The first 10 rows are patterns. Each new row is the sum of 3 different patterns, raised or lowered, with some noise. Before adding, each is slid sideways (what falls off one end comes back at the other) and multiplied by a number that may be negative. Names go in the order of the patterns.
Known rows, each followed by the names of its patterns:
[-12   1  -2 -12 -18   2   0  -2  -3  10  -6  10 -15   3   1  -7   7  -6
  -6   8  -5   0  -3  23  -5  -2   0  -3   2  -1  13]
q_570
[ 6  2 11  6  6  4  0  2  9 -1 14 -8 19 24  8  7 -1 -2  0 -1  1  8  6 -3
  8 10  0  0  4  3  1]
q_510
[  5  -5   1  14 -14   3   6  -6  17  11  -1   8   2  -3  -3 -24   2   5
  13 -12   2 -24  16   1   4  -1  -3   3   0   4  19]
q_718
[  1  -6   8   9   5  -6   1  -2   0  -9   1   2 -22   0  -6  -4   0  13
   9  11  10  -4  13   7  -4 -16   0  -1  -2   0   4]
q_829
[  9   3  -1   0   1  16  -2  10   4  -8   1  -4  -1  16  -1  -3  14  -1
  -1 -24  17   6   4  -6   4   4   3   4  -7   1 -10]
q_151
[  2 -12   2   4   0  -1  24  -3  -1   3 -11   5   2  -2   4 -14   5  -1
   1   6 -19 -21  16   0  -6 -11  11 -15  -9  12  -7]
q_329
[  1   3  15 -12  18   9  -3  -8  -7  -5   6  -2  -9  -1   3  15  -4  19
  -3   4   6   6  -2   4 -17  -6   5  13  -7  -2  -6]
q_983
[  5  -5  -6   2   5   0   6  -3  -3   9   1 -10  -5  14  -9   9   5 -16
  -7  10  -1  -7  13   7  -2   4  -1  -7   1   0  -6]
q_144
[  3  -6  -1   5 -12   7   4 -10   3  10  -2   4   2   7 -24  16   9   3
 -13 -10  -4  -4   6  -2   2 -13  -7   3   2   0   2]
q_565
[ 4 -6  4  0  2 -6 -3 -6 -2 -6  0 -1 -8 16  1 -5  3  2 -3 -3  6  2  8 12
 12  3 -7  5 14  5 -2]
q_279

New rows, each followed by the names of its patterns:
[-13  -1  -2 -15  -3  38 -14 -10 -12  12   1  -4  -1 -11   2 -11  11  10
 -16  -7  -4  -5  -7  -4 -13   3  10 -11 -12   6 -13]
q_510 q_329 q_565
[-12  -7 -25 -19  -6 -22 -11  -6 -18  14  -6 -17 -19   1  -1  -6 -11  -5
 -16 -17 -16 -16  -6 -11 -29  -7 -14 -16 -32  10 -11]
q_718 q_151 q_565
[ -5   5   3   7  -1  13   7  15   9  19  -2   5  22 -14   7  14 -13  -2
  15  11  -7   9  -1  -8  -4   7   4   7  -5  -5   5]
q_983 q_144 q_279
[  0  -5  11  -8   4   1  17  -2   1  -2  -1  -5   1  12 -16  23  -5   0
   6   7   1  -6   2   8   2  17   5   8  -8   5  22]
q_570 q_510 q_279
[  0  -6   9   9  -4  -4  -8   5   5  -1   3   8  22 -12  12   5   9  -2
   1  -8  -1   5  -7  10  -3   1  -2  15  -2 -10  15]
q_829 q_151 q_144
[  2   0   8  16   1 -11  12  -5 -12  22  15 -26   2   5 -13  -5  18   7
  17  20   0  15  14  -6  -4   8   5  -9   9   9  10]
q_510 q_829 q_144
[-13  -7   3  -6 -22  -3  -7   1 -22  -4 -12 -13  -4 -15 -11   0 -22 -11
   2 -12 -20 -16  -7  -7  -4 -25 -12  -1  -9 -18  -6]
q_718 q_151 q_144
[ -3 -14  -9 -13 -14  -8  -9 -20  -7 -14 -13   1  -3 -14 -12  -5  -6  -4
   2  -9   2  -2  -2 -25 -12 -10  -7 -11 -11  -5 -10]
q_510 q_983 q_279
[  0   0  18   6  -1   7   8  -6   2 -21  -5  -1  16 -17   8 -22  17  10
  15 -15   4   9 -11   5  12  -1   5   3  10 -11  24]
q_570 q_718 q_144
[20 16 10 32 32 12 15 24 23  6 24 25  8 23 15 31 16 19 15 22  2 17 20 13
 26 17 20 15 21 49 14]
q_570 q_510 q_329
[ -7  -2   7  -4   4  -6  -5 -10   1 -10 -10  -8   5   1  -2  -5   2  -3
 -11  22 -24 -17 -22  24  -5   4   1 -22  -9  16  11]
q_983 q_144 q_565
[-10 -33  15 -10   2  -7  23  -8   4   5 -12   0 -15   8  -1 -14  -6   2
  25  -5   6  10 -12  -1  14   6  11   2  -6  -9 -22]
q_570 q_829 q_151
[  8   1   0  -8  -9 -13   7  -5   3  -6   4   2   1   4  -2   6  -9  -1
  13   1   8  22  20   2  -3   0  14   8  -1  13 -15]
q_570 q_329 q_279
[  1  -2  10 -14  -8   0  -7  -3  -1  -3   4  -9  23 -13  -4  -1   0  26
  19 -22   4  15  10 -11   4   9 -22   5  -5   4  -7]
q_510 q_329 q_983
[ -6   0   8   1  -9   6   5  -6 -20  -3  -6   3  -4  -3   4  -6   4   1
   0 -14   2 -11   1 -28  13  18 -14  -2  -7 -16  -3]
q_570 q_510 q_829
[  3 -18   3 -10   2 -15  -1  -1 -15 -14 -15  12  -5 -16 -10 -13 -20  -6
   8 -23   8  -7 -18 -22 -14  -5  -9 -11  -8 -16   8]
q_570 q_329 q_983
[  8   6  -7  -5   1 -18   7   2  -5  -6  22   8   4  17   0   5  15  -4
 -13  14   6   0   5  -3   3   0  31  -5   0 -10  16]
q_829 q_565 q_279
[ -6 -10   7   4  -9  -5   6 -15  -6  -9  11  -3 -14   3  -4  -5   5  -8
  -1  -4  22   0   0   5  -5  11 -10   1 -23  -2   7]
q_570 q_510 q_279
[ 17  -4 -13  22  16  -3  17   9   6   4  17   0 -14  13  -9  13   6  -2
   2  11 -13  20  13  -1   0   6   1  12   4   5  -6]
q_329 q_983 q_144
[ -8 -12  -3  -5 -15   6  13   4   5  -8   0   5  -2   5  -7 -11  -3  -3
   6   4 -11  -3  -1  -3   3   3  -2   5   2 -13   0]
q_829 q_329 q_279
[  1 -18 -12 -17   6  24  -7 -16 -12  22  -7  29 -12  -6  -4   3   3  17
   0   1  -1  -2  10 -34   4  18  -2 -10  10  -5 -10]
q_718 q_151 q_279
[ -7  -2  -3 -18   1   4 -11  -4  -2  -2 -31  14   2 -12  -4  -5  -3 -17
  12  -2   9  15  20  10  -9   6  13  -7  -6 -12  -2]
q_570 q_829 q_279
[ 15   1 -11  16  10  -6  -6   2   4  11   8  -1  -1  -7   8  -2   6  10
  19   0   4   3   2 -12   8  -4   5   0   7  15 -12]
q_570 q_510 q_144
[  6  -5  28 -17   8 -10  -8  13   8   1  -2 -12  -7   5  10 -22  31   7
  -9  12  -8 -10  12  -6  18 -26  35  55   8 -11 -22]
q_510 q_718 q_565
[ 22  -2   5  16   3  39  25  -1  10  12   8  16 -13  13   4  22 -14   8
 -17  33  18  31  -4   7  18  15  10  16  18  -9  18]
q_718 q_151 q_983
[  3   5  -8   5   2   4 -17  13  -5 -14  21   5  -3   3   1   4  -2 -24
  13  -2  10  -8  -8 -14   6  11  22  -5   1  -2  -5]
q_510 q_718 q_329
[ -3   4   8   4   4 -19  15  10 -12  15 -16 -15  25   8 -16 -11   8 -21
  -5  10 -16   1   2   0  10   6  -2  23  10   3   4]
q_329 q_144 q_279
[ -3  -9 -19   7 -21   3  -7 -19 -14   1 -11  -4   2  10  -4  -8  -5   2
 -10  -1  -9   2 -22   2 -10 -11  -1   4   2  -5  -3]
q_329 q_983 q_144
[ -1 -21  -8 -21   3 -22  -9 -11 -14 -25 -13   0 -14  -7  -1 -21 -10 -31
 -20 -17 -19 -21 -21 -15   7 -14  -9  -2   5 -20 -17]
q_570 q_718 q_829
[  4   7  -8  14  16   8  -5   4   3  -3  -7   4   7 -21  -5  -5   6   0
  18  16  13  12  -7  25  16   2 -12   5   4   5  -3]
q_829 q_151 q_279
[-22 -18 -23 -28 -18 -22 -26 -40 -13 -23 -15 -39 -36 -22 -24 -15 -22 -20
 -24 -14 -23 -21 -16 -22 -19 -21 -12 -27 -25 -18 -26]
q_510 q_151 q_279
[  2  13 -12   4   2  -7  -9   7  -5  14 -10  -2 -15  16  -4  11   4   1
  12  -4  -2  11  -3  -6   5  26  -3   2   5   4   4]
q_570 q_510 q_151
[ 0 -2 10 11  5 17  5 10 -1 -9 12  3  2 -7 20  5 18 -8 29 14 16  6 12 10
  0  9  5 12 11 -2  2]
q_329 q_983 q_565
[ 16 -11  11   4  -8   3  16   5  -1  -7   4  10  10  -7  -3  -8   2  -4
  11 -15   2   0   0 -10  -2  -7  -5  15  -4 -12   0]
q_983 q_144 q_279
[ 5 39  8 21 14 21 16 11 -2 -9 18  9  4 19 -8 16 12  8  4 39 13 17 12 26
  0 18  4  0  8 11 21]
q_829 q_151 q_983
[  3 -13 -19  -1 -33 -19   6 -14 -26   7 -14 -17 -14  -3 -31 -21 -12  -8
  13  11  18 -15 -15 -26  12  -8   7 -23  -9 -19  -9]
q_510 q_718 q_565
[  2  -2   1 -21  -3 -20   4   8  -4  -3  -7  -4   1   1  -7   1   0   4
  -4   3  -1   9  -4  -2  -4  -5   3   4  11   5  -1]
q_570 q_151 q_279
[ -6  -8   1   9  -6  16  17   4   2  -2  -2  -6   4  -1   2   2   1   4
  10   2   8 -14   9  11   6 -12  -3   9  -4  10   1]
q_510 q_144 q_565
[ -4  -2 -20  -3 -10 -23 -27   7 -21   1   0 -12 -18   3 -23 -13  -1 -10
  -4 -10 -15  -6  -9 -11 -18  11 -17 -16  -8  -8  -5]
q_570 q_510 q_144
[  1  -8  10  -7  -4  15   7   2   4   7 -12   7  12  -4   0  20  -6  18
   2 -10  -4 -10   4  -4  24  -2  -3 -10  10 -15   6]
q_718 q_329 q_144
[  1   8   5  -3  -3  22   1   2   2  -9   5  11  -5  18 -10   5   4  10
   7 -17 -22   8   2  10  -9   6 -14  -3   8   1  -2]
q_329 q_983 q_144
[ 17   6   0  11   1  -1 -16   6   3   8  23   4 -23  18   6   1  -1  15
  -7   6   8   7  -9   6   2  16  -7  15   0   9   1]
q_570 q_718 q_144
[ -4   2   6   9  -3  -6   5  -1  -8  10   6  -5   7   1  27  -3  -3  -5
   7  -6   5   4  -5   8  14  14 -17   9  -2  -3  23]
q_510 q_151 q_144
[ 18   1  -2  16 -12   1 -10   2  12   9 -35  -2  13  -2   3   2   5 -10
   8   8 -11   2  -1   3  13  15 -14  -6   9   2  -3]
q_151 q_329 q_144
[ 6 25  1  7 24  0 20  1 17 27 16 23 22  6  9 16  3 17 15  7 21  5 19  8
 14 18 -1 -1 18 17  6]
q_510 q_151 q_329
[ -2   9  23  -3   0  12   1  25  27 -12   0  22   3 -12  20  15   3  17
  -4  17  15   5  -3   4 -17  -5  18   5   7  -1   9]
q_329 q_983 q_144
[50 15 28 28 26 17 14 12 18 28 12 24 21 30 16 21 20 33 22 17 29 35  8 10
 22 26 29 35 31 21 15]
q_829 q_983 q_144
[ 17  14  11  25  12  20  14  15  25  13  33  14  19  25   9  33   3 -16
  15  17  26  19  16  15  16  30  17   9  25  26  23]
q_510 q_983 q_565
[  3   3  -9   0 -20   1   0   5 -10  -7 -10  -6   7   6 -12  16  -5  -8
  -5 -12  -8   0 -10  -7 -10  13 -14  -7   9   3   2]
q_151 q_983 q_565
[ 20   7   1  -3   2 -13   6  16  -6   2  13   9  -1  17  -4   1   2  15
   3  17   5   4  -9  15  10  -5   8   8   4   8   7]
q_718 q_144 q_279
[  7  -9   8   4   7 -12  12   7  -3   5   5   2   4  10  13 -23  16  16
  14 -16  -3   7 -10  13   1  -4  -5   0   3   9   7]
q_151 q_144 q_565
[-23  -8 -11 -16 -25  15  -3 -24  -5   6  -4   9 -20   1  -3 -16   7  -1
  -7  16  -8  -3   4  -2   0  -2  -5  -7  -1  10  14]
q_570 q_329 q_279
[ -6   2 -13 -14  -9   4  -9  -9  -1  -2  -8  -2  -4 -16  -4 -14 -10  -6
  -6   1  -9  -9 -18 -18   1 -23 -28 -18 -20  -7   2]
q_510 q_565 q_279
[-22 -33 -13  -7 -13   0 -15 -22  -2 -22 -24 -34 -18 -30 -23 -14 -20 -20
 -41  -5 -14 -10 -26 -14 -25 -20 -24  -8 -15 -50 -18]
q_718 q_829 q_151
[ 11  15  -3 -14  10  -5  -4  24   4  -7  10   8 -14   7   0   3  10  14
  15   5  -1  -9  18  14  12 -10   1  -2   8  16 -10]
q_718 q_983 q_144
[36 24 16 26 15 15 10 14  9 25 13 11 14 26 26 25 16 12 23 19  4 15 23 -2
 20 17  6 11 37 23 10]
q_829 q_151 q_144
[  0   4   2 -15  11  -8  -8  19  12   0  21   9   4   7 -23  10  13   8
 -25   4 -19  14   6   6   0  -1  10   4   7  23   3]
q_718 q_829 q_144
[  9  32 -22 -13   0   4   5 -10  -2   6  20  -7   8  -6  -2   1  15  -4
   0  12  -8  -9   5  -8   9   1 -20   6   9  -4   3]
q_510 q_151 q_983
[ 10  15   1  -2  -5   1  -8   3 -10   9  -1   4   6  -9   6   8 -11   8
   2   8 -20   8  -1  -2   3  -2  -3   2   4   5  22]
q_570 q_510 q_144
[-15 -35  -2 -15 -31 -12 -40 -17 -65  14 -19 -16 -59 -18 -24 -23 -16 -34
 -19 -45 -21  -4 -21 -27 -21   2 -42 -14 -13 -46  -4]
q_718 q_151 q_565
[ 12  10   6  -1 -10   5   6 -10  -8   0 -27  -4  -8  -6   6   9  22  11
   2  -3  18   0   4 -23  16  23   9  10   1 -10  -6]
q_510 q_829 q_279
[ -2   0  -7  -1  13  -4 -10  -7   4 -22   1   4 -10   0   7 -12  11  10
  -1 -14  13   9  -4   1   0 -16   9 -12  -9   2   2]
q_983 q_144 q_279
[  4   9 -16  -1 -24   9 -19 -25  -8 -12 -34   0   4  12  19  -4 -19  14
   0   8 -23  -6 -18  -3  -2  10 -15  -5  13  16 -16]
q_829 q_329 q_983
[ -1 -19  17 -28  -9   8 -12  12   4  14  -7  -9 -17  13 -17  -4 -28   9
  -8 -12  10  -9  -5   9   6  -2 -24   8  11   2   5]
q_151 q_329 q_983
[ -4   2  -3 -11   0  -1  -3   1  -5   2  -5 -12  -3  -4  -8  -2  10 -10
  -9  -6  -7 -24  -6  -1 -12  -1   9 -12  -1  -8  -7]
q_570 q_510 q_144
[  6  -3  17 -21  -2  -9  -8   0   4   1  -5 -26   0   7  -3  -3  12  -6
  -4   1 -26 -22 -11 -21  -4 -12  -5  21  -1   0 -14]
q_718 q_829 q_279
[14 -1 15 -4  8  2 38  6  9 16 22 20 22 -3  3  7 17 20 19 16 20 16 12 -5
 29 12 25 -5  8  7 22]
q_570 q_718 q_565
[  9  18  19  -2 -14  13  -2  11  -1  -3 -12   3 -14  -8   4   6   9  -4
   1   5   7  -5   4 -14   2  -2   9   9  -7  -7   9]
q_329 q_983 q_279
[  9   4   5 -19  -3  13   0  14 -26   5   9   3  12  18   1  -9   7 -22
  -3   9 -15  17  -6   0   5   8   8 -33 -22  21 -15]
q_570 q_329 q_983
[ 10   8  12  11  -6   7   2  -1   7   6   5   9  -1  -4   3  -9 -10  19
  -6 -11  13  14   9  12   4  -6   6  12  17   7  11]
q_718 q_144 q_279
[  1  14 -14  17   7  -5  13  -5   2  14  -2   8  11   7   3 -25  35  16
   3 -12  -3  12  -4  22   8  -1   4  11  11   0   6]
q_510 q_151 q_329
